The rows of a group lie close to one hidden flat surface of 14 dimensions, which passes through zero. Surfaces can cross.
In the rows, 128 means zero.
Some rows, each with its group after it:
[158 141 120 161  77 123  73 104 122 177 172  90 105 141 152 114 100 132
 119  67 117 150]
j659
[143 127 128 132 102 122 144 151 160 150 117  92 166  69 114  81 131 126
  92 125  89 111]
j645
[163 150  48  88 135 102 100 127 129 124  77 105 139  79 101 157 105 132
  83 117 103  82]
j659
[115 135 138 124 124 159 130 117 117 118 158 122  99 152 157 110 142 123
 161 141 145 154]
j570
[134 138 114 104 138 119 115 127 142 119 135 116 117 124 111 151 145 133
 112 139 137 117]
j659
[163 132 117 119 102 127 136  96 105  95  89 123 131 157 143 143 136 137
 142 115 118 172]
j570
[131 124 112 148 141 137 183 206 164 133 163 148 101 132 159 155 140 119
 126 160 129  73]
j15
[128 126 129 100  94 130 124 134 135 163 124  65 144 123 149 132 140 144
 153  88 122 156]
j570
[ 90 122 155 135 150 164 141  99 127 110 128 155 128 105 101  96 132 136
 117 184 121 137]
j645
[ 76 117 168  85 196  84 144  65 107 116 176 127 108 119 115 115 128  90
 101 174 105 113]
j659
[110  98  84 147 149  95 134 119 113 142 114 146  86 116 173 174 108 108
 112 124 110  72]
j645
[192 134  98 128 117 145 119 115 139 140 103 113 123 107 112  92 149 158
 145 112 111 145]
j659
[118 145  93 115 118 104  96 122 135 144 151  24 184 140 163 158 200 144
 163 109 169 174]
j645
[122 122 134 179 137 149 134  85 116 124 119 130 150 130 144 118 165 144
 151 148 153 169]
j570
[165  99 174 168 126 118 122 111 123 136 137 136 113 149  95  77 144 130
 132 124  88 143]
j570
[ 87 113 123  61 110 125 118 189 120 170 120  54  96 117 161 167  92  95
 145  74 116  91]
j645
[131 141 156 149 110 134 120 113 102  86 187  89  90 173 140 117 114  86
 101 142  97 160]
j645
[106 100 136 108 141  88 109 150 122 149  64 153  99 112 128 125 155  84
 138 125 180  70]
j15
[160 117 137 146 101 111 102 114 136 166 147  74 121 127 112 146 136 144
  96 104  86 129]
j659
[ 81 164 118 102 127 119 128 161 163 131 157 145 125 115 127 124  89 104
 106 107 176 126]
j659
[153 150 135  73 111 135 148  91 122 136 107 136 163 109 101  73 111 155
 125 156  79 137]
j15
[146 128 105 111  99 132 100 148 126 128 103  91 145 103 120 135 119 136
 110 112  98 109]
j645
[ 72 133 175  88 104 178 182 165 150 117 113 118 112 124 117 144  91 117
 119 130 130 160]
j15
[134 112 140 210 164  91  84 117 125 112 203  88  99 171 128 147 193  98
 117 133 159 138]
j15
[129  86 129 165 121 124 135 130 107 129 105  85  94 146 170 138 153 101
 149 107 106 138]
j645
[ 78 137 173 103  86 153 124 172 114 134 110  71 249 107 117 127 115 131
 126 148 125 128]
j659
[107 116 143 103 134 154 105 110 126 169 119 132 101  88 110 132 137 144
 126 151 142  94]
j659
[134 146  93 130  94 125 116 136 106 113 149  96 164 169 182 169 113 139
 146 109 122 148]
j15
[107 121 133 112 155 108 117 151  86 115 114 148 175 145 152  90 141  98
 188 144 160  98]
j15
[139 128 134 163 130 181  84 140 116 107 129 105 128 144 115 122 179 142
 174 137 180 162]
j570
[103 132 144 109 139 121 153 136 161 149 158 105 117 106 124 119 135 118
 110 130 127 127]
j659
[ 83 125 140  96 130 117 107 115 100 130 136 129 154 154 143 136 110 130
 157 117 140 140]
j570
[124 130 161 107 105 108 163 129 124 130 117 131 145 127 148  64 109  93
 136 110 110 146]
j570
[137 153 143 133 129 149 150 111 139 108 145 138 172 128 107 100 125 151
 129 144 121 172]
j645
[142 105 135 141 101 115  76  76 108 172  98 137 157 140 125 133 147 176
 155 103 134 140]
j15
[ 70 105 144 138 116 147 114 143 117 109 101  80 118  92 144  96 156  79
 118 156 134 119]
j645
[162 144 104 160 121 147 130 117 130 136 147  43 202 102 126 127 139 159
 119 119  88 165]
j570
[122 119 148 126 118 114 115 152 137 105  85 122 180 147  85 159 147 143
 127 114 150 153]
j570
[134 124 171 118 100 133 147 150 161 160 126  85 113 114 107 101 152 119
 112 122 118 139]
j15
[145 151 136  75  91 114 128 146 109  67  67 141 134 178 107 152 133 104
 114 155 141 132]
j15
[126 141 106 152 129 165 137 102 138 132 135 117 116 128 137 120 122 151
 146 109 129 182]
j659
[166 119 118 116 123 120  81 140  82 107 103 113 125 160 129 136 129 117
 161 103 126 118]
j15
[110  69 112 194 131 147 148 133 106 118  14  89 150 114 148 201 183 128
 140 142 133 129]
j659
[161 139 125 128  95 116 100 117 130 122  89  91 228 132  85 160 144 179
 115 106 121 169]
j570
[152 142 103 108 163  76  69  70  91  90 119 152  79 136 127  59 168  74
 136 148 165 113]
j570
[145  81 164 144 133  91 136 136 151 148 151 110  98 179 127 178 177 147
 147  94 115 146]
j659
[131 173  87 105  97 158 150 170 161 159 184 122 154 117 173 107  91 155
 148 114 123 129]
j659
[169 135 149 135 102 121  96 131 149 131 154  98 107 145  83 130 153 136
  91 131 115 133]
j645
[127 133 110 151 140 125 164 159 130 103 129 129 172 129 155 117 139 117
 143 146 129 126]
j570
[138 130 115 130 128 101 158 133 146 118 143  87 120 139 143 143 148 112
 110 123 105 141]
j570
[109 159 158 113  89 137 156 134 207 142 134 136  92 112  95 135 184 130
  66 185 185 135]
j15
[148 180 113 114 106 133 124 115 109  88 193 110 170 166 159 105 127 128
 132 169 121 151]
j15
[160 129 130 158 125 116 129 120 122 122 124 176 154 154 125 125 124 148
 138 122 132 133]
j645
[182 173 134 147 103 132 137 122 153 125 168 158 113 113 116  87  92 120
  79 116 125 137]
j645
[140 136 116  97  93  78 120 181 154 145 125  69 172 140 127 172 152 125
 104 114 124 104]
j15
[109 138 136  78 132 180  63 105 103  89 118 132 154 187  66 227 124 210
 163 133 158 183]
j645
[152 132  74 142 114 128 118 148  97 104 111 134 142 159 190 164 142 129
 166 134 147 105]
j659
[107 122 158  94 135 125 149 144 128 120 116  91 162 107 102 128 123 115
 111 141  97 126]
j659
[136 110 133 169 144 123 133 118 149 150 129 128 108 104 119 112 147 128
 118 114 127 131]
j15
[143 133 136 167  90 118 148  88 136 119 121 134 153 163 143 183 145 156
 101 133 133 173]
j570
[169 138 110  69 180 139  91 139  89  90 141  94  98 145  89 136 141 121
 155 156 104  99]
j15
[174 154 104 110 114 103 108 139 112 133 162 125 110 152 157 105 124 109
 138 123 128  98]
j645
[187 129 117 125 124 112 126 146 169 156 126 135 101 128  90 145 155 157
 107 124 120 101]
j645
[108 119 101 164 146 114 113 147 140 113 139 111  58 138 142 204 150  90
  93 127 168 104]
j570

New rows, each followed by its group:
[140 126 124 153 135 123 106 116 133 134 136 121 111 114 120 117 141 124
 119 112 138 131]
j15
[163 139  82 146 110 209 152 130 145 137 125  94 108 114 154 147 164 182
 158 153 120 151]
j659
[152 139 120 141 120 103 134 140 116 105 141 148 133 154 154  98 109 103
 135 109 120 131]
j659
[122 120 115 121 102 125 143 119 165 158 106 128 100 120 122 201 121 160
  85 117 115 125]
j15
[148 139  96 129 122 140 103 120 104 119 102 164 151 107 142  94  87 133
 148  98 130 122]
j15
[ 89 127 135 205 153  89 104  79  93  98 155 112 155 152 156 136 147  80
 109 140 166 154]
j570
[128 121 152 115 116 129 130 163 141 144  97 128 153 116 108 105 146 129
 144 124 144 120]
j15
[ 83 136 136  75 119 111 143  99 154 149 138 197 122 150 154 140 154 159
 151 164 179 125]
j570
[143 158  85 201  91 110 112 152 154 121 113 116  83 121 160 109 124  65
  86  80 184 144]
j659
[110 115 167 101 165  92 120 138 117 150 163 124 134 136  93 118 127 111
 120 161 104  76]
j15
[133 110 123 110 151  97 102 140  88 140 132 120 173 148 130 136 116 133
 163 118 102  92]
j15
[122 141 153 107 135 136 142 142 148 103 142  90  95 131  92 134 143 104
  96 148 125 143]
j15
[118 121 159 114 149 152 125 145 140 115  97 133 116 102  74 101 131 116
 128 123 147 140]
j15
[144 123 126 124 149 113 114 136 127 105 107 122 137 126  90 135 130 124
 116 118 121 128]
j15
[ 89 158 156 124 122  96 119 107 115  91 164 184 152 171 136 123 114 100
 104 167 173 133]
j570
[125 117 123 116 125  91 110 130 111 166 171 131 155 138 152 104 126 133
 134 169  81  61]
j645
[111 115 128 162 156  98 148 149 142 139 170 145 146 135 138 146 127 126
 115 144 116  94]
j15
[ 96 137  92 124 130 140 146 123 155 189 153 134 158  80 180 111 136 161
 155 136 148 106]
j15
[ 81 145 133 157 136 138 172 118 143 134 199 103  94 128 180 111 128  90
 115 150 138 152]
j659
[154 125 137 103 123  78 105 140 123 133 120 109 151 118 121 107 155 103
 115 131 123  87]
j659
[136 137 161 109 114 166 172 111 134 104  95 117 103 117 111  79 136 112
 127 142 115 180]
j15
[117 133  96 131 162 144 125 103 122  86  95 165 113 136 113 158 139 142
 135 154 156 142]
j659
[158 128 132 123 100 107 116 165 129 138 115  92  97 114 160  81 159  68
 134 101 152 106]
j659
[147 122 138 114 140 107  79  94 141 142 132 123 138 150  58 168 166 182
 114 138 133 136]
j645
[183 165 103  53 127 132 148 127 106  60 140 141 140 176 141  63 143 135
 184 164  95 156]
j570
[118 153 147  97 117 101 133 155 144 129 150 145 188 119  92 101  70 128
  92 115 103 117]
j659
[131 122 131 111 117 108 137 174 122 118 116  98 159 151 136 128 131 110
 145 118 113 122]
j645
[124  95 145 116 141 111 154 138  98 133 100 115 111 154 152 131 139 105
 163 136 103 110]
j15
[151 119 158 129 131 164 146 168 187 149 159 184 131 137  72 100 178 200
 152 183 131 113]
j570
[143 145 101  69 132 125 116 118 102 123 103 113 136 113 134 102 122 120
 150 137 121 110]
j15
[157 147 140  99  99 129  98 135 120 161 172  82 142 133 127  94 129 134
 136 125 104 119]
j15
[123 102 135 141 175  67 137  93  98 119 138 124 134 176 139 125 166 107
 153 151 107 127]
j645
[148  84 173  92 156 105 118 105 126 154 101 146  92 123  79 107 144 142
 152  94 106 127]
j659
[140 126 146 128 137 102 134 144 121  94 143 142 141 158 103 113 113 113
 116 136  94 123]
j570
[110 159  83 117 136 135 155 160 182 140 183 178  58 140 147 157  66 136
 118  82 150 137]
j659
[ 93 119 105  77 144 129 148 142  95 120  85 136 137 136 172 149 122 113
 177 141 144 104]
j15
[103 125 115 167 172 101 173 168 150  70  95 141 174  95 119 101 126  82
 110 111 148 146]
j15
[140 162  95 115 137 100 146 137 109  99 156 169 129 127 168  76  82  79
 121 139 119  92]
j659
[121 148 161 122 105 121 142 115 140  99 140 163 141 171 104 147 140 139
  94 186 136 141]
j15
[117 125 136 103 134 124 142 157 117 128 120 141 137 150 135 138 107 123
 156 117 128 119]
j645
[133 100 119 149 133 130 150 137 139 140  80 148 169  98 128 107 155 154
 147 144 112 111]
j645
[128 144  92  88 126 118  93 113  89 133 127  66  92  92 173 122 126  72
 115 135 129  80]
j659
[135 124 156 153 120 144 139 112 159 113  86 130  72  97  89  95 148  99
  90 113 152 166]
j15
[118 119  81 188 196 141 128 160 141 125 163 115 144  71 150 100 128 116
 155  91 150 124]
j15
[ 73 128 140 128 120 139 139 107 106 143 160 169 143 154 172 154  84 144
 144 146 130 123]
j15
[111 138 110  92 149  97 136 137 138 144 127 126 142  97 127 110 125 110
 119 136 133  95]
j645
[184 155 117 159  62 164 116 155 157 123 153 133  89 147 143 135 140 142
 107 124 144 138]
j15
[132 131 121 155 124 100 181 196 165 154 112 191 121 120 178 108 129  89
 146 101 193  90]
j645
[ 90  89 149 139 182 137 165 219 147 127 134 141 148 141 113 173 148 136
 166 146 144  89]
j15
[171 134 127 123 109 111 132 110 120 143 130 147  95 124 162  41 150 104
 155 130 124 117]
j570
[152 135 143 113 125 161 121 119 133 137 160 103 152 135  92 131 131 182
 139 137  91 153]
j15
[117 139 110 128 126 135 126 126 132 132 153  94 148 126 146 142 134 141
 136 121 130 147]
j15
[143 125 136 188 114 148 141 121 138 117 165 120 130 152 140 133 134 146
 127 120 114 173]
j15
[153 117 135 167 116 131  86 121 153 142 132 177 103 141  90 157 176 169
 104 162 159 101]
j645
[128 109 115 131 181  71 202 136 129 102 122 151 113 122 132 108 111  77
  93 164  59  82]
j645
[143 147 108 123 105 140 140  83 146 168 159 146 123 113 141 161 110 180
 100 147 106 121]
j570
[134  96 144 175 134 169 158 125 115 123 125 192  89 156 149 157 138 153
 149 176 119 103]
j659
[ 89  99  98 162 174 121 143 122 123 125 111 142 169 110 146 160 116 146
 151 103 128 137]
j15
